There are 4 ways to turn a row about zero (a turn may also mirror it). The second row of each pair is the first, turned, with some noise. The first 36 pairs use one turn. New pairs use 2 turns, one after the other, and a turn may come again.
Known pairs, each followed by its turns in order:
[48  8 16 30 43 17 51 30]
[ 42 -61 -20  17   6  36 -31  14]
Z7

[-39 -24 -34 -33  12 -51   4 -28]
[-33  27  50  29 -25 -20  43  -1]
Z126

[ 31 -16  -6 -34   6 -32   7   3]
[-11  19  32  23  38   2   0 -13]
Z126

[-13  41  49 -29 -10 -47  30  24]
[-37  25  -8  61  23 -48  15   0]
Z886

[-22 -39 -30  21  45  34  47  11]
[ 60   8 -18  -5  32  47 -37  21]
Z423

[  5 -14  12   5   0  37  -2  26]
[ 35  -3   3  24 -12   2  16   3]
Z7

[-29  -3 -20  -7 -18  20  16  -9]
[ 14  39  10 -14  -6  14   2 -15]
Z7

[-37 -27 -41 -14  25  35  37  22]
[ 46  24  31 -14  29  49  21  -2]
Z7

[-47  21 -33 -51 -21  35  15  16]
[ 35  40  20 -39   9   5  25 -58]
Z7

[ -6  23 -23   0   9  37 -14 -41]
[ 19   8  47 -26 -24   0 -12  20]
Z886

[ 50 -31 -29 -24  41  17 -31  -9]
[-18 -16  33  66  36  15   1 -16]
Z7

[ 26  29  17 -51   3  33 -12 -23]
[ 11  13 -19  31  22 -29 -15 -56]
Z7

[-11  10   9 -15  19  -7 -13  33]
[ -4 -28  24  -9  -5  -7 -23  15]
Z423

[-26  26 -29 -43 -30 -49   4 -16]
[-59  28  28  17 -32 -13  -5 -30]
Z126

[ 28  43  12   7   6 -10  -5  -6]
[  1  -3  -1  11 -51 -18   5 -10]
Z423

[-34 -29  12  33  18  44  31 -33]
[ 40  49  -2   9  11  21 -25  48]
Z7

[ 15  42 -51 -41  42 -33 -44  43]
[  9 -34  34  38 -21 -65 -30  59]
Z423

[ -6  -3  -9 -28 -18 -49   9  34]
[-26 -20 -11 -39   3  12  38 -17]
Z7

[-51  43  47   8  26 -19 -47  -2]
[-18  64  -1  11 -17  -2  55  49]
Z886

[ -5   6  21  22 -11 -20  14 -19]
[-14   2 -17  -1  -5   5  -6 -37]
Z423

[-24  24  46  48 -27  33 -39 -12]
[-10  25   9  33 -40  46   1  60]
Z886

[-28  16  -9 -38   2   9  45 -42]
[ 24  17  48  16 -19 -44  -7 -27]
Z886

[-11  -1 -44 -44   4  18  37   8]
[-34 -19  28   4  -5  44  27 -28]
Z126

[-29  30 -40 -16 -17 -20  33 -32]
[ 12   7  11  69  18   2   2 -29]
Z423

[ 29 -31 -17 -46  36  35  44 -41]
[-10  -4  -3  48  41  62  54   1]
Z126

[  2  34  17 -31 -39  -5 -12  -6]
[-48   9 -13  -3  -3   5 -40   1]
Z126

[-42  38  -3  -9 -18 -19  -5   2]
[ -5 -24  31  25  12 -22  -5 -38]
Z423

[ 42  26  19 -37 -16 -47   6  37]
[-24   5  33  16  39 -12 -58 -31]
Z126

[ 41 -46  13  48  27  35 -49  20]
[ 58  -1 -24 -45  59 -16  21  31]
Z126

[ 40  37 -30  37  11 -33   0 -13]
[  4  -5  18 -20  65  -3 -12  38]
Z886

[-15 -29 -25 -44 -22 -27 -26  49]
[-37  30 -50 -25   2  -2 -13 -49]
Z886

[ 48 -39  25 -22  22 -10  26  44]
[-22 -63 -38   8  17 -12  29 -34]
Z886

[ 30 -26  22  23 -21 -43  -2  40]
[-41 -38 -53 -21  -5 -10   4  14]
Z423

[-12  -1 -43 -17 -11  14   6  -6]
[-24   6   4 -16 -12  19  31 -22]
Z126

[-21   2  35  47 -15 -50 -51 -48]
[-37  23 -24 -27   2 -58 -18 -68]
Z423

[ 41 -46  38 -51  -8 -43   4 -35]
[-25 -17  31  23  31  16  42 -75]
Z886

New pairs, each followed by its turns in order:
[-32  -3  48 -51  -5 -14 -41  19]
[-45  -8  41 -30  23  17 -42 -27]
Z423 Z423

[-28  43 -37  14 -29 -42 -51  41]
[-64 -15 -22  -7  30  29  17  65]
Z423 Z7

[ 24  31  18  34 -43   5 -38 -33]
[-15  48  12 -31 -35 -37 -26  -2]
Z7 Z126

[ -3  41 -27 -50  17 -38  -1  32]
[-21   7  18  59   7  12  43  39]
Z7 Z126

[ 49  37  51   9 -44 -35 -49  -9]
[ 29 -82  -4 -12 -58 -10  12  36]
Z886 Z126

[  5 -39  32 -43  28 -10  24 -25]
[ 28  37  -9  56 -16  33   1  15]
Z886 Z126

[ 28 -15 -39 -14 -35  -5  20   4]
[-26 -25 -50  23  -9  10   0  13]
Z126 Z126

[  7  -2 -33 -44  51  26  20  -8]
[-72  16 -13  33  -1   9  -7   8]
Z886 Z423

[ 16 -25   3  48  46  33  14  18]
[-38   7  -4 -31  57  23   7 -28]
Z423 Z126

[-36  17  32  -3  31 -24 -26  12]
[ -3  18 -44  14  38  25  13 -21]
Z126 Z886

[ 33  40 -25  34  30  40   3 -25]
[  9 -39 -32  21  12  -8  67   3]
Z886 Z7

[ 13 -10  30 -36  26  -9 -46  49]
[ 46  36  -5  15 -11 -37 -37 -32]
Z886 Z886

[ 38  23  47  11 -16 -25  23 -27]
[ 11  38 -13 -48   7  25 -35 -13]
Z7 Z886

[-38  39  26  32 -43   9  15  45]
[ 39 -36  28   9 -11  27  20 -61]
Z423 Z886

[-28  18  50  -1   6 -27 -30 -21]
[-15 -46 -26   1  24 -42 -11  -9]
Z126 Z423

[ -5 -38  -9  -3  48 -21  -2  38]
[  0 -21  15 -31  17 -40 -12  48]
Z423 Z423

[-31  43 -36 -22 -28 -46   3 -50]
[-22  77  38  -7 -32 -27  20 -14]
Z7 Z886

[-32  46  49 -18 -51  10 -25 -43]
[-48  45   9  19 -24 -45 -12 -57]
Z7 Z126

[ 27 -44  47  34 -11 -14  20 -40]
[  8  41  32 -35 -30 -37 -43   1]
Z423 Z886

[-37  45  24 -46   7  -6  27  33]
[ 11 -14  -8  39 -45  60  26   0]
Z423 Z886

[-47  34  -3 -45 -32 -13  21   7]
[ -8 -13  -5  22 -22 -55  -6 -52]
Z886 Z423

[ 33  -1 -22  34 -19   8  40  44]
[-10 -37   3   6 -41  39 -42 -24]
Z7 Z886

[-26  43 -40  31  -3 -47 -50  19]
[-79  19 -41 -40  14 -12   0 -14]
Z126 Z7

[-45  52  23 -30 -40  -3 -42 -15]
[-20  55  -2  42 -12 -22 -17  62]
Z886 Z886

[ 32 -33 -40 -13   2 -29  -9  42]
[ 14  16  -4 -25  29  66  -5 -19]
Z7 Z423

[-29   7 -14 -44   0 -21 -47 -23]
[-15  -2  20  29 -14   5 -54 -41]
Z7 Z423

[-10  51  47  27 -50  15   3   2]
[ -4  16 -58  17  -9  25 -12  61]
Z886 Z886

[-30   2 -29 -42  32   9  32 -10]
[ 48 -13 -11  46 -24  17  -9  -2]
Z126 Z886

[-51  30 -41   9  27 -21 -39  48]
[-59  12 -44 -39  -7 -28 -44  28]
Z423 Z423

[ 35  -8   0  20 -48  23  28  13]
[-33 -19 -48 -16  30  14  13   0]
Z126 Z126

[-26   0   6  28 -28 -45  23 -29]
[-12 -20  -8   2 -20 -29  48 -36]
Z126 Z423

[ 49  20  36 -51  13 -47  44   2]
[ 30   6   0 -14 -11  53  51  66]
Z126 Z886

[-33  51 -24 -13 -32 -36  -3  15]
[ 55  33  10  26 -15 -19  12  35]
Z423 Z126

[-18 -28 -23 -35 -28  -1  31  33]
[-56  28  31   5  -3  -8 -23  -4]
Z886 Z7

[-19  52  -5 -38  24  32 -25  -9]
[-38  40 -15  51  13 -23  -5 -13]
Z886 Z886

[-41  43 -41  -2  -2  -2 -42   5]
[-41  48 -21 -44   7  14  20  -8]
Z126 Z7

[ 50  39 -41 -46 -46 -24 -31  -8]
[ -3 -64 -58  17  17  21 -20 -53]
Z423 Z423

[-38   7   0  32  52   7 -39   5]
[ 15 -23  33  17  39 -37 -38  17]
Z7 Z126

[  6 -30 -48  22  17 -46  21  -9]
[  2 -23  44  46  28 -11  10  23]
Z126 Z886

[ 43  32  24  23  37 -47   4  20]
[-61 -24  13  28  12 -13 -29  36]
Z126 Z7

[-16 -31  26 -15   9  31  43  45]
[ 30   6  -1  -7  36  43 -45 -30]
Z886 Z886

[ 26  -3 -20  43  24  17  -9  18]
[ 14 -12 -15  34 -25 -10  26  32]
Z7 Z7

[-30 -33 -31  38 -43 -40  -4  27]
[-70   6  35  45   8 -16   3  -7]
Z126 Z886

[ 23  16 -17  12 -33 -47  14  22]
[-25  21 -49  20   2 -30 -10  16]
Z126 Z126

[  2  12  21 -30  -5  37 -14  30]
[  0 -23  21   6  11  30 -30  37]
Z423 Z126

[ 22  22  13  44 -11  -5 -37 -28]
[-27 -31 -10 -17  31 -40   1 -26]
Z7 Z423

[-25 -16  41 -14  -9  -4   5 -22]
[-14   6 -45   9  -6   7 -13  26]
Z126 Z886

[ 45  50 -26  19 -14  45   2 -46]
[-10  50 -58 -32  -3 -42  -9  30]
Z7 Z126

[  5  13  22 -48 -37  13  21 -15]
[11 38  9 37  3 42 15 18]
Z886 Z886

[-19  41  40 -13  18  24 -15 -45]
[-18  32  12 -36  60   4  25  17]
Z7 Z886

[ 11  -4  30  21  34 -12  48  -8]
[ -7 -33 -13  15  -1  45  -9  41]
Z886 Z7

[-36 -14  12  47 -34 -11 -42   8]
[ -4 -34 -39 -47  -9  20   4 -33]
Z886 Z126

[-14 -39 -52 -24   0 -12 -52  37]
[-10  37  51 -43 -26 -37 -21 -31]
Z886 Z886

[-49  28  -3 -50   2  42  25  -3]
[  6   2  25 -43 -40  37  22  48]
Z126 Z126

